The first 8 rows are patterns. Each new row is the sum of 2 different patterns, raised or lowered, with some noise. Before adding, each is slid sideways (what falls off one end comes back at the other) and multiplied by a number that may be negative. Names go in the order of the patterns.
In the rows, zero is written as 128.
Known rows, each followed by the names of its patterns:
108 124  99 135 145 127 116 136 124 144 126 136 124 105  87 132 140 147 153 128 121 134 136 116 116 123 129  92 140 139 133 136 107 122 131 122 124 126 125 115 128 156 -> z_268
116 120 151 114 113 144 157 115 140 137 131 115 128 136  99 133 126 110  94 112  84 118 131 129 115 116 142 112 131 133 106 133 134 120 145 163 119  92 118 136 151 130 -> z_239
129 136 129 124 158 123 114 129 172  84 126 126 162 146 115 117 146 134 118 125 108 113 137 128 132 138 134 125 125 104 134 113 127 118 125 112 141 132 134 131 149 110 -> z_486
 85 130 123  84 152 116 143 130 129 147 128 138 126 128 131 149 135 129 121 108 114 126 122 139  84 114 116 151 148 140 131 149 130 122 127 111 135 117 172 139 113 135 -> z_467
123 147 112 131 114 118 128 172 104 108 130 135 149 102 133 126 142 108 129 124 120 109 132  85 132 117 159 139 140 172 152 129 135 126 127 127 121 154 134 106 103 137 -> z_9
143 108 148 106 125 132 116 130 144 172 140 102 137 117 129 110 125 127 140 121 139 106 106 132 116 137 140 141 134 138 119 143 138 128 104 144 113 130 132 118 128 139 -> z_743
126 130 100 119 128 132 170 146 124 131 135 122 110 156  97 131 141 116 119 142 130  84 137 129 129 157 138 139 157 162 115 136 117 132 128 122 126 121 168 125 134 149 -> z_551
108 124 150 144 132 148  86  86 153 172 130 113 128 117 123 123 163 137 133 127 114 147 126 142 135 132  84 144 132 107 129 132 125 130 135 152 125 106 128  84  84 128 -> z_641

New rows. What belongs after each?
 97 141  58 102 127  96 113 130  99  63 113  95 102 135 117 136 128 149  93 122  95 122  95  96  98  97 127 114 109 118 104 108  54 100 118 107 111 159 101 109  84  86 -> z_486 z_551
154 168 180 160 147 156 144 180 152 158 128 107 144 153 133 151 139 143 165 139 154 105 136 155 142 204 133 151 169 131 169 134 139 154 129 160 138 155 144 131 102 145 -> z_268 z_467
151 146 136 151 164 151 154 139 139 157 140 155 162 172 134 145 162 143 145 133 160 146 155 138 162 138 139 154 153 153 174 151 155 141 139 150 136 135 135 153 144 149 -> z_9 z_743
107 122 147 146 110 155 172 122 130 185 136 158 119 114 153 193 120 139 151 126 154 148 110 115 151 127 148 145 146 171 140 164 113 157 141 141 132 140 162 148 123 159 -> z_486 z_551
106 104 109  84  64  89 120 118 109 111 101 108 116 154  56  99 106  98 130  90 143 119 125  91  74  93 109  93 109  81 132  80 165 119 111 160 138  98 115 151 102 109 -> z_9 z_551
126  85 150 130 126  81 114 132 128 122 122 133 135 150 129 118 117 120 111 116 122 121 154 117 136 132 128 126 122 107 119 120 137 113 135 123 121 120 116 112 114 132 -> z_486 z_551
115 146 102 117 106 122 121 133 115 128 122 131 123 124 104 117 118 128 110 138 123 105 144 130 100 115 120 112  79 148 120 124  90 113 128 137  80 107 136 117 165 131 -> z_486 z_467
121 145 118 103 148 144 132 116 134 143 159 126 141 121 116 130 130 137 124 149 143 137 106 167 126 112 126 129 144 138 133 150 132 120 131 117 108 112 136 134 164 135 -> z_268 z_641
130 117 120  96 117 120 134 133 141 111 115 116 148 138 139 112 112 119 112 116 126 127 108 143 108 129  92 108 133 122 165 108 138 143 102 134 102 122 130 133 130  98 -> z_467 z_743
168 162 153 159 127 169 139 159 155 178  92 153 154 130 160 136 148 151 165 159 145 126 145  97 107 123 132 140 187 169 160 191 118 107 179 192 153 134 145 153 148 130 -> z_9 z_641
131 162 143 131 159 154 118 139 150 135 100 176 143 148 113 132 151 157 106 131 160 143 182 158 136 163 130 137 132 142 145 159 135 151 143 152 146 152 126 139 139 147 -> z_486 z_467
136 122 132 133 147 131 137 116 112 127 127 135 145 119 129 132 139 148 140 133 131 145 122 132 124 131 127 158 143 115 146  99 134 132 105 145 135 161 139 118 144 127 -> z_467 z_743
151 147 139 164 152 119 135 155 147 160 155 155 166 172 142 164 139 142 146 127 128 143 166 143 161 169 149 158 112 124 158 170 175 155 145 144 150 141 151 171 128 149 -> z_551 z_641
142 125 137 133 136 127 115 142 124 131 138 180 115 147 155 128 141 145 130 132 140 137 157 137 161 166 134 140 127 125 122 140 120 173 176 118 105 120 153 138 136 144 -> z_551 z_641
134 133 155 132 141 127 131 161 145 169 185 166 151 123 119 135 153 133 166 170 138 102 132 162 160 144 156 153 119 130 137 149 135 132 142 122 115 131 147 125 141 157 -> z_239 z_641
161 122 125 116  86 122 123 112 110 137 117 136 128 121 126 127 131  79 134 126 115 132 116 144 135 124 123  93 111 123 125 133 124 140  92 155 133 119 132 137 114 132 -> z_268 z_551
109 115 106  87 109 136 112  90  83 109 116 130  85 129 121  97  83 127  88  96 100 111  94 113 127  96 111 125 115 123 151 114  77 133 118 116  73 109 110 109 111  99 -> z_239 z_486
172 149 174 158 139 137 153 157 167 135 167 139 141 157 185 119 142 170 163 168 122 157 158 170 125 161 155 139 122 162 109 154 142 184 164 158 205 172 155 168 165 159 -> z_239 z_9
 83  81  57  99  84  45  49  57  35  66  57  81  88  73 105  81  51  65 118 113 115  74  70  64  83  84  80  92  73  68  84  78  66  87  61  44  54 115  84  56  54  75 -> z_239 z_641
161 134 142 144 121 113 156 163 164 170 140 145 152 150 123 142 136 146 117 152 154 154 159 118 148 138 139 145 137 141 141 162 174 118 142 114 152 152 142 133 157 136 -> z_268 z_743
117 112 165 129 140 151 162 154 112 131 148 148 146 129 131 123 144 139 177 138 143 156 140 126 149 133 136 118 145 148 151 176 175 143 168 136 127 136 142 126 187 171 -> z_486 z_641
128 144 149 136 137 128 168 128 143 154 140 121 105 125 150 152 184 156 146 146 141 131 113 166 103 162 159 118 133 131 143  94 125 151 134 174 147 150 175 171 131 145 -> z_467 z_551
126 140 158 146 188 135 148 133 152 144 138 131 127 125 143 112 148 138 116 112 143 129 144 142 119  87 184 141 120 109 125 136 125 124 121 137 135 163 150 119 153 127 -> z_239 z_486
117 128 113 100  86  99 139 123 124 120 139  72 148 146 101 124 110 141 136 162 103 105 112 137 153 143 112 154 143 121  81 128 142  74 115 131 118 112 125 133 101 106 -> z_239 z_9
162 179 143 150 131 173 154 152 108 108 135 137 128 137 150 146 161 138 135 101 129 150 139 185 154 153 186 119 137 119 145 140 125 144 143 133 158 142 118 141 144 143 -> z_467 z_551
127 122 127 110 132 122 165 121 123 133 103 123 112  86 153 112 140 119 126 139 127 148 145 122 121 134 116 127 121 102 109 130 123 137  83 130 107 139 141 132 142 148 -> z_268 z_467
 77  88  76  95 131  97 111 109  67  79 116 120  88 103  84 109  97  90 136 103  89  64  80 133  92 120 103 116  70 110  93  91  91 119 112  99 112 108  87  72  94  59 -> z_743 z_641
 97 137 135 119 159 135  81 103  97 109  84 106  88  86 146  87  98 119  79  65  76 119 105  93 112 107 101 103  82 101  94 106  43 111  97  77  85 121  96  48 129  89 -> z_239 z_551
132 105 145 120 115 113 113 136 141 126 140 121 100 134 138  93 116 117 117 103 143 138 110 109 125  62  95 132 106  75 177 135 126 103  74 101 148 136 116 120 125 129 -> z_486 z_641
137 127 151 119 149 144 105 148 146 162 105 125 135 142 142 144 125 151 146 131 160 164 135 123 118 108 132 162 128 132 159 144 140 117 158 124 127 155 139 152 144 135 -> z_268 z_551
131 154 110 135 136 118 103 106 102 138 135 163 151 128 157 122 125 127 115 127 168 155 132 136 126 117 127 148 157 139 104 122 149 125 130 137 163 115 139 138 163 113 -> z_239 z_641
166 152 126 133 117 126 181 172 123 101 160 166 144 154 126 139 114 135 134 147 170 110 165 130 131 149 193 121 140 193 137 140 149 125 133 118 130 145 153 183 192 143 -> z_551 z_641
114 108 114 124 124 122 108 123 131 120 172 131 126 101 104 100 109  97 114 104 125 141 116 132  68 105 133 110 155 116 119 152  95 141  95 115 100 104 127 109 113 124 -> z_268 z_467
103  95 116  98 122 103 125  96 140 119 100  96 118 110 103 114 104  97 106  74 102 116 103  91 107 123 114 102  78  93 111 112  65 120 120  96  85 102  89  99  98 112 -> z_268 z_239
143 125 152 187 121 104 142 171 155 141 123 147 153 126 144 162 136 135 130 167 140 146 172 140 112 168 176 140 181 153 139 143 157 171 126 138 141 107 128 139 125 146 -> z_239 z_641
121 140 131 121 124 126 108 119 121 127 124 130 133 114 136 111 128 123  99 132 134 165 127  96 127 121 116 112 112 123 125 120 142 127 106 118 104 116 129 134 122 124 -> z_268 z_743
153 149 131 162 129 109  87 121 154 106 143 120 135 140 120 109 137 104 120 150 146 139 111  99 112 126 120 116 120 125 114 123 117 127 118 119 141 126 112 130 136 109 -> z_239 z_743
 91  76 120  80 106 104 104 105 154  61  63 121 136 125  76 109  98 116  80 125 106 102  87 101  78 108 103 135 117  93 148 126  95 110 104 102 104 104 139 108  73  82 -> z_9 z_641
134 132 137 138 139 211 181  97 100 152 177 150 149 144 169 104 126 154 169 149 139 154 135 132 144 194 110 147 163 131 117 139 112 133 127 150 155 136 198 173 149 171 -> z_239 z_641
147 145 123 132 148 128 159 136 132 101 135 114 121 158 144 124 118 139 162 136 100 142 108  84 110 123 122 144 145 145 152  96 119 152 170 145 144 145 156 137 126 163 -> z_239 z_641
128 112  98  76 111  90  99 127  97  93 117  97  84 120  58 110 100  98 105 118 151 116  80 107  90 106  95 102 101 111  87 108  76  79 111  71 105 108 126 119 118  95 -> z_467 z_743
103 131 105 109 114 120 119 122 124 128 117 130 119 124 101 100 115  91 104 115 108 116 121 122 110 110 102 124 129 106 117 114 140 120 112 124 110  95 117 124 115 120 -> z_9 z_743
 74 112 106  85  97  87 119  78 108 130  88  71 111  62  29 105  83  96 142 121 111 139  87  52 128 130 106  84  97  88  87 128 128 111 122  98  87  93  89 113 106 135 -> z_551 z_641
117 112 125 110 117 125 149 109 140 123 128 132 108 134 134 118  87 121 124  99 125 137 146 120 119 125 101 103 127  80  77 130 112 121 137 159 118 131  83  78 157 163 -> z_268 z_641
134 149 121 140 154 148 157 153 175 132 177 155 148 162 174 162 150 175 144 161 168 131 140 142 143 117 160 158 182 146 164 165 160 156 119 162 135 142 157 145 163 155 -> z_239 z_551
177 142 131 142 120 130 116 147  82 126 116 114 127 147 128  81 153 123 137 163 129 147 165 157 132 162 118 112 125 133 147 130 163 126 154 145 123 146 127 120 144 143 -> z_239 z_551
140 148 131 155 162 130 114 131 144 142 129 148 146 126 137 128 136 148 128 139 131 136 132 157 143 130 147 127 142 149 140 131 136 139 157 140 163 156 131 130 143 137 -> z_268 z_641
143 156 175 124 112 149 148 146 145 144 144 132 138 136 136 137 118 142 127 141 110 156 124 153 163 146 139 157 138 132 122 131 156 130 194 173 132 154 113 127 127 110 -> z_467 z_641
110 138 150 152 116 146 141 130 116 117 141 139 130 127 144 125 135 145 122 138 138 132 135 139 129 156 136 143 121 145 128 143 127 124 130 135 129 134 143 120 133 137 -> z_486 z_743
184 108 139  92 117 113  78 102 118 121 126 125 114 126 101 124 153 151 119 132 102 162 129 142 119 116  82 142 129 121 121 107 156 118 129  87 134 133 125 154 141 123 -> z_467 z_9
165 199 156 175 178 142 148 169 159 182 194 124 116 152 163 154 161 184 158 129 160 148 159 150 133 158 144 176 160 191 144 155 169 141 168 139 151 156 126 153 184 157 -> z_551 z_641
 71  95 131 106 100 114  81  88  88  94 132 155 116 125 107  96  80 146 155 114  60 137 125 107 102 120 145 112 113  89 148 112 129 127 134  78 165 111 109  84 106  99 -> z_9 z_641
148 153 141 161 144  95 116 126 119 117 121 158 112 126 100 121 127 147 101 124 142 111 122 162  83 102 120 112 119 111 123 131 134 107 129 120 120  79 130  82 111 116 -> z_9 z_551
128 129 126 116 128 110 132 122 133 130 115  96 129 125 157 147 130 110 118 122 114 103 120 128 100 140 127 130 107 103 127 123 140 119 125 147 103 130 133 110 118  97 -> z_268 z_467
130 150 122 133 134 127 157 128 142 132 134 131  92 101 123 108 163 151 128 124 131 132 105 157 105 118 147 122 117 154 154  86 118 124 138 172 140 132 153 176 108 127 -> z_239 z_551
126 137 156 161 147 143 119 153 118 132 146 133 109 167 162 143 146 109 139 148 164 134 149 141 138 142 150 152 176 139 146 111 143 132 116 128 141 118 148 146 131 148 -> z_9 z_641
147 131 128 172 144 157 153 143 164 151 153 160 157 113 142 158 122 147 150 138 148 159 174 132 144 133 113 117 138 132 154 192 166 133 168 108 116 154 178 146 143 140 -> z_743 z_641
126 138 107 136 131 107 134 123 111  86 112 112 116 130 126 126 121 134 110 131 124 124 137 127 128 133 141 114 101 114 135 132 124 117 134 132 122 116 133 150 118 128 -> z_239 z_743
 87 104  99  96 116 100  98 106 144  91 123 116 118 126 127 106  94 127  96 132 104 112 119 104 101  66  94 139  94 104 109 141 116 104  87 116 104 133 123 112 126  93 -> z_239 z_743
114  71 120 102  97 122 117 157 124 126  92  69 109 119 141 111 126 164  77 157 108 104 129 117 104 111 163 109 117 107  86 111 113 102  93 134 116 123 141 127 133 107 -> z_467 z_551
135 117 168 171 152 166 163 159 134 158 150 138 178 146 178 143 139 152 190 142 155 159 156 145 161 168 178 134 149 158 138 185 190 153 165 166 147 147 151 167 176 180 -> z_268 z_641
 75 111  86 105  93 108  81  97 105 117 113 133 101 110  74 133 107  88  71  83  85 100  84  98 110  89 112 105 121  58  92 104 102 135 106 109 139  58 121  96  97  96 -> z_467 z_9
